The first 6 rows are patterns. Each new row is the sum of 2 different patterns, raised or lowered, with some noise. Before adding, each is slid sideways (what falls off one end comes back at the other) and multiplied by a number that may be negative. Names go in the order of the patterns.
Some rows, each with the names of its patterns after it:
[-27  -2  -9  18 -25 -24  27  -7 -24  -9   5  -4   1  19 -32  -4  16   5
 -11   8 -15 -31  20 -10 -20 -23  24 -31  14 -15  11  13 -15] => q_422
[-25  10   3 -31  16  17 -32  14 -17  18  32  25  27  29  -7  22  17 -23
 -16 -24 -29  21 -24  -5 -21  21   8 -16  26 -13 -20 -24  28] => q_215
[-27 -12 -31 -21  29 -28  12  25   6  14  17  25 -24  29 -16   1 -21 -30
 -27  10   8  21  -3  -9  22 -20  26 -18  -6  12  -8  -7 -28] => q_483
[ 11   9  -1  22  24 -12 -32  23   0  -3 -17   2 -30 -24  28 -23 -11 -27
 -18 -31  -1  29   5 -25  17  -6  26 -21  -4 -26  13 -27   4] => q_238
[  0 -17  10 -19  16  -8  16  29 -26  25  16  30 -26  19 -16 -25 -25 -30
 -28   7  -3 -19  30 -20 -22  17 -30   1  -9   8  30  24 -16] => q_50
[-21  -2 -19  17  13  23  18  -5   7  -8 -14  22  -3 -14  29  -7  16   0
 -12  12  30 -15   7 -15  -1 -26 -15 -11   5 -16  11  -6 -13] => q_468

New rows. What belongs after each?
[-47 -45 -21 -44 -43 -35 -31  -9 -74 -28 -46 -44 -49 -43 -15  -3 -17   0
   7 -52 -51  -1 -47 -44 -63 -49 -50 -72 -11 -65 -34 -54 -62] => q_215 q_238
[-26  17 -31  20   0 -21  -8   5   7  30  17  37  26 -28  26 -19 -28   8
 -14 -24  -3  11 -15  13 -12  21  41  11  -5 -19 -20 -16   0] => q_483 q_468
[ 11  36  12  54  52  -4  37   0  17  63  33  22  67   8  51  35  -7  23
  35 -14  41 -13  12 -18  22  13  16  23  22   1  -8  19   0] => q_215 q_468
[-16 -38 -44 -60 -14 -76 -17 -40 -37 -33 -27 -25 -68 -80 -29 -61 -55 -32
 -56 -50 -40 -15 -45 -37 -36 -71 -43 -48 -20 -47 -78 -45 -35] => q_483 q_238
[ 37  14  11  -1  20   0  -5  30 -40   2 -18 -33  19 -18  17   3  23  31
   3  -8  10 -27 -43  13 -34 -10 -20  -7 -19  27 -27  23   8] => q_215 q_483
[ 11 -18  11 -26 -13 -28 -52   2 -28 -29   7 -11 -38 -12 -56 -42   5 -40
 -29 -11 -18 -25 -31 -56 -61 -28 -61 -31 -60 -22 -24  -5   7] => q_215 q_50
[-26 -50 -28 -43 -39  -9  -9 -44  18 -20 -39   0 -54 -40 -12 -29 -21 -31
 -37 -68 -36 -43   3 -66 -31 -19 -33 -27 -22 -69  -2 -26 -23] => q_215 q_50
[ 43   8  27  26  10 -20   8 -22  21 -22 -14 -24  26  19  13  24  -6   8
 -21  40 -21  11  15 -19   9  -2 -35   7 -27   1  48   4  34] => q_215 q_483
[ 63  16  59   8  14  13  62  -6  38  28  33   7  33  38  24 -11  55  22
  15  -7  30 -12  19  59  27  31   0  18  -4  18  67  28  -7] => q_238 q_468
[  6  10  -6  10   1  -9 -50  23 -34 -24 -13 -44 -15 -19 -15 -29 -12  -2
  22  24  22  -3 -24 -15   0 -20 -44 -15 -49  13 -25 -25 -17] => q_215 q_483
[ 38  31  52  57  14  55  38 -43  19 -29 -42  15 -28 -15 -35  44 -18   6
  28  19  17  11  15 -24  -6   9  -8  -2  35 -47  31  -4   9] => q_215 q_483
[-28  26  13  39  53  43  18  29  14   0  36   7 -13  13 -14  25 -14 -21
 -25  34  12   7  19  12 -16  -3  14 -29  34  -9 -25  -5  36] => q_215 q_50
[ 25   7   1   8  -9  21  13  11 -10 -21  16 -38 -10  33  -1 -38   4   4
 -18  40  -1  -1  48   0   9 -18 -23 -49 -15 -13  -5  -1 -20] => q_215 q_50
[ -8  40   5  18  43  22  19  49  -1  19  48 -21   3 -10 -24  36  13  -6
  -7  13  15 -27  20 -12  -6 -24  41 -21   8  -6 -25   8  34] => q_215 q_468
[-13 -16  26  -1  -6  40  26   0  40 -24   2   0   4 -28 -24  28 -43  20
  16  34   1  38 -12  -7   9 -11  -6   8   4  -7   1 -20 -27] => q_215 q_483
[ 58  41  62  51  63  24   4  -6  12  16  14  27  -6  29  46  17  23  50
  49  40  19  75  30   2  56  -4  11  29  -7  16 -12  57  18] => q_215 q_483
[-39 -64 -23  10 -48   5 -52 -46 -24 -41  15 -17 -26  34   5   1 -36 -33
 -29 -15 -21 -16  16  21 -33  32  28   6 -62  27 -23 -36 -48] => q_238 q_50
[ 49 -22  41  -9 -21 -17 -11 -29 -11  14  23   7  -4  -8  32 -18  31  18
 -14  46  33  20  22  20  14 -32   8  21   1  30 -34  37  21] => q_238 q_50
[  7  -9  40  52  33  37  -4  45  36 -17  37  36  16  26  14  27   0  42
  26  17   0  31  -2  31  29 -12  20  40  33   5  44  -5  21] => q_422 q_468
[ 34   0 -23  33  27   2  32  17  -6  -8 -19   5   5  -9 -17   1 -27   3
 -36   3  -2 -33 -29  14 -15 -11  30  12  -9  -2  11  -4 -14] => q_215 q_238
[-48 -61 -79 -54 -12 -62 -51 -41 -62 -86 -47 -75 -43 -67 -32 -33 -45 -78
 -48 -74 -24 -44 -15 -33 -44 -20 -70 -47 -14 -31 -75  -6 -62] => q_50 q_468
[ 10  25  12  26  34 -38   9  -8   7  16  20   5 -16 -27  22  -3 -18 -21
   6   2  27 -20  -4   8 -18   4  -4   2 -12  18  19  -5 -11] => q_238 q_468
[  5  25  -3  41  39   8  55  -8   7  74  46  44  34  13  15  17  19 -19
 -12 -34  23 -31  15  26  48   3  20  39  31 -21  -6  24   7] => q_215 q_238
[-59 -50 -74 -34 -82 -12 -25 -44 -18 -24 -42 -37 -26 -33  -7   4 -17 -10
 -69 -36 -25 -85 -67 -31 -89  -3 -31 -28 -38   1   0 -70  20] => q_215 q_483
[ 11  28  22  22  49  25  18  54  -1  25  16  29  -5  20  21  51  26  38
   5  39  38  -9  51  28  -2  28  41  15  23   4 -14  41  30] => q_215 q_50
[  1  14 -45   0   6 -11 -24 -33  -7  -6  -1  25 -15  -1  25 -27  19   0
   0 -24   8 -22 -11  33   5 -16   5  22 -19 -17  39 -18   3] => q_422 q_238
[ 13  -5 -51 -27 -11 -43 -10 -41   6  -8 -10 -22  15 -36 -22 -33 -17 -30
 -43 -24  19 -39  -7 -16  14 -10  17  -3 -32  -3  -4  16   7] => q_238 q_468
[-34 -26 -10 -55   3 -17 -28   9 -51   8  11  17 -22  15 -39 -21 -24 -59
 -50 -28 -37 -21 -11 -36 -51   9 -35 -29 -10 -20 -11 -14 -16] => q_215 q_50
[ 14  12  10   9 -38  34 -27 -13 -11 -27 -36 -26   5 -12  30  21  37  27
  34 -17 -20  -2   4  -1   5  12 -13  23  -3  -4  36  -4  35] => q_483 q_468
[ 16  -8 -27 -12  13 -11  19  34 -31  12  25  -2 -16  12 -12  19 -15 -32
  21  18  10   9   4  30  30 -25  15  13  11   7  15   3  -1] => q_422 q_468
[  4 -13   1 -13  12  28 -55  29  -9  13 -54 -19 -47 -30 -31 -28 -45 -17
  -1 -44  33 -44 -41  10 -47 -20 -44 -23   2 -15 -44   8 -48] => q_483 q_50
[  7  27   5  58  36  62  70  38  28  26 -23   6   6 -24  54 -29  35   6
  23  33  15  66  34  15  29  61 -31  55   8 -33  23  17 -23] => q_215 q_483
[-67  -9 -26 -30 -67   4 -60 -20 -19 -30 -29 -22 -57 -19 -50 -38 -68 -64
 -27 -32 -66 -48  -8 -21 -14  -3 -69 -17 -13 -12 -52 -29 -30] => q_422 q_215
[-40 -64 -44 -37 -46 -36 -56  -5  -2 -17 -27 -31 -11  -7  -9 -22 -18  -4
 -54   0 -17   3 -37  11 -31 -11 -14 -50 -62 -12 -31 -17 -33] => q_215 q_468
[ 25 -32 -22  -3  -4  42  -2 -25 -29 -10 -16 -21  16  -7   5  35 -16   5
 -15  36 -31   7 -33 -30 -50 -52 -15 -18 -19 -43   7 -46 -27] => q_238 q_50
[36 68 24 32 61 37 24 68 15 52 33 41 67 65 59 56  1 77 49 -4 40 51 31 17
 54 19 30 64 52 40 50 41 24] => q_422 q_483
[-32   1 -21   4  30   2 -12  19   9   2   6 -31 -24  -6 -28   3 -31 -25
  14  -3   6  43 -33  30  21  20  -4   8  29 -35  30   9  19] => q_215 q_483
[  7   3  23  16  10 -10   1  13  19  25  53  17 -34  -3  10  -7  -7  -8
  14  19  49 -28  41  11  13 -26  18 -27 -40  -8   7 -38   9] => q_238 q_50
[  0 -19 -24 -39 -25 -11 -30 -28 -66   6 -28 -15 -47   8 -48 -24 -38 -18
 -34 -52 -33  -2 -49 -15 -36 -24 -10  -7 -19 -50  -4 -18  -4] => q_422 q_238
[ 23   2  28  30  11 -20   8 -17   3 -12  16  -3 -42  22  48 -45  11  -6
  20  14  22  -3  -7  17  32  32  48  49  17 -26  15  18  -5] => q_238 q_468
[-20  -3  21 -13 -23 -21 -24 -21  11  -5 -16 -30   1 -10 -17  20 -36  -4
  13   0 -51  24 -26   9 -19  -4   8  15 -12   5 -31  14  15] => q_422 q_468
[ 12  -8   5  27 -39 -15 -13 -21  21  -8  16 -26   2  24 -13  25 -23 -14
 -43  13  -4  -5  -4 -48   2  -2 -29  40 -10   0  44  25  47] => q_215 q_238
[-16  16  25 -24  36 -12  22 -12  22 -27 -19 -39 -59 -11  -3 -20 -37  47
 -49 -11   1 -22   8 -19 -15  25  10   1 -23 -36  29 -25  -9] => q_422 q_50
[ -3  20  10  14   0 -17   9 -14  13  -2  39  20  -6  -6  22 -27   4   6
  34  -5  -2   0   1 -18  23   4 -33  51  -4  45  42  40  19] => q_483 q_238
[  2 -17 -20  -3 -17 -30  -7 -11  -3  -1   7 -40   2  -6  21 -14  34  -1
   1 -10 -23  -7  32  -6 -13   6  11  20 -26  -8  23  24 -19] => q_422 q_468
[ 18 -14  15 -15 -32 -37 -38 -24  -4 -24  -8 -37   2   5 -40   9 -28 -24
 -17  -1 -50   4 -15 -21  -3  16 -17   8 -22  13   1   7  16] => q_215 q_468
[ -9   9   5  15  37 -17  13 -11  -2  -3  32 -15  17  12 -20   0   2  12
 -13   5  -3 -21 -24 -33 -21  -5  10  -6  38  -3 -19  17 -22] => q_50 q_468
[ 30 -29  -8  39 -42 -15  13 -18  22 -29 -60 -18 -33 -18   6  -7 -11  27
   4  25  13 -22  30  14  11 -10 -26   7 -46  -5  18  10 -25] => q_215 q_468
[  0   6 -33  18   2 -17 -20  12 -37   9 -33   2  36 -26 -11  19  -1  33
  -8  -2  15  15 -27  -1  -1 -15 -10  25 -19  18  17  -1   8] => q_422 q_483
[-77 -37 -55 -20 -56 -75 -14 -37 -80 -44 -45 -44 -32 -31 -86 -38 -30 -24
 -50 -15 -45 -64 -27 -39 -67 -55  -8 -56 -26 -47 -41 -39 -65] => q_422 q_468
[-11  16  14   1  19  22   4  14  17 -27  21  17   1  22   8   7 -12  16
  10  13 -21  32 -22  17 -18   8   9   0 -23  14  -2  10 -22] => q_422 q_468
[ 10 -27 -28   5 -34 -49  -5 -49  -4 -33   1   6  -3 -41 -11 -38   5 -21
  15 -10  -4  12 -43  -1  13  12 -46  22 -32 -26 -34 -46 -30] => q_50 q_468
[23 10 62 65 33 40 74 49 24 54 -4 73  6 11 26 89 21 61 45 81 83 37 39 62
 60  9 55 59  4 92 40 26 29] => q_422 q_50
[ 39 -13  24  29 -27 -10  20 -28 -13  25  -5  58  31  19  40  20  16  -6
  10   8  38  23   7  12  43  45 -21  35   7  12  17  -6  17] => q_483 q_50
[ 30  27   0  -8   5 -22  -3  32 -38  18  -1  -2 -18 -60 -50   2 -29  -8
   4  -6 -15  21 -19 -26  30 -16 -42 -15   8 -28  -9  -3  -2] => q_483 q_50
[  0 -10  24  34  55  -1   3 -22 -49 -26 -25 -54  26 -31  -2  33 -33 -17
  19  -5  20  -2  35  48  -7   9 -18 -42   1 -35  -6 -32  36] => q_483 q_50
[ 39 -22  27 -20  -9 -22   1  23  40   4   4   9   6  40 -29   9  32   7
  -7 -15 -18 -19   3  -8  14 -21  22  17  20  38   4  32   2] => q_422 q_483
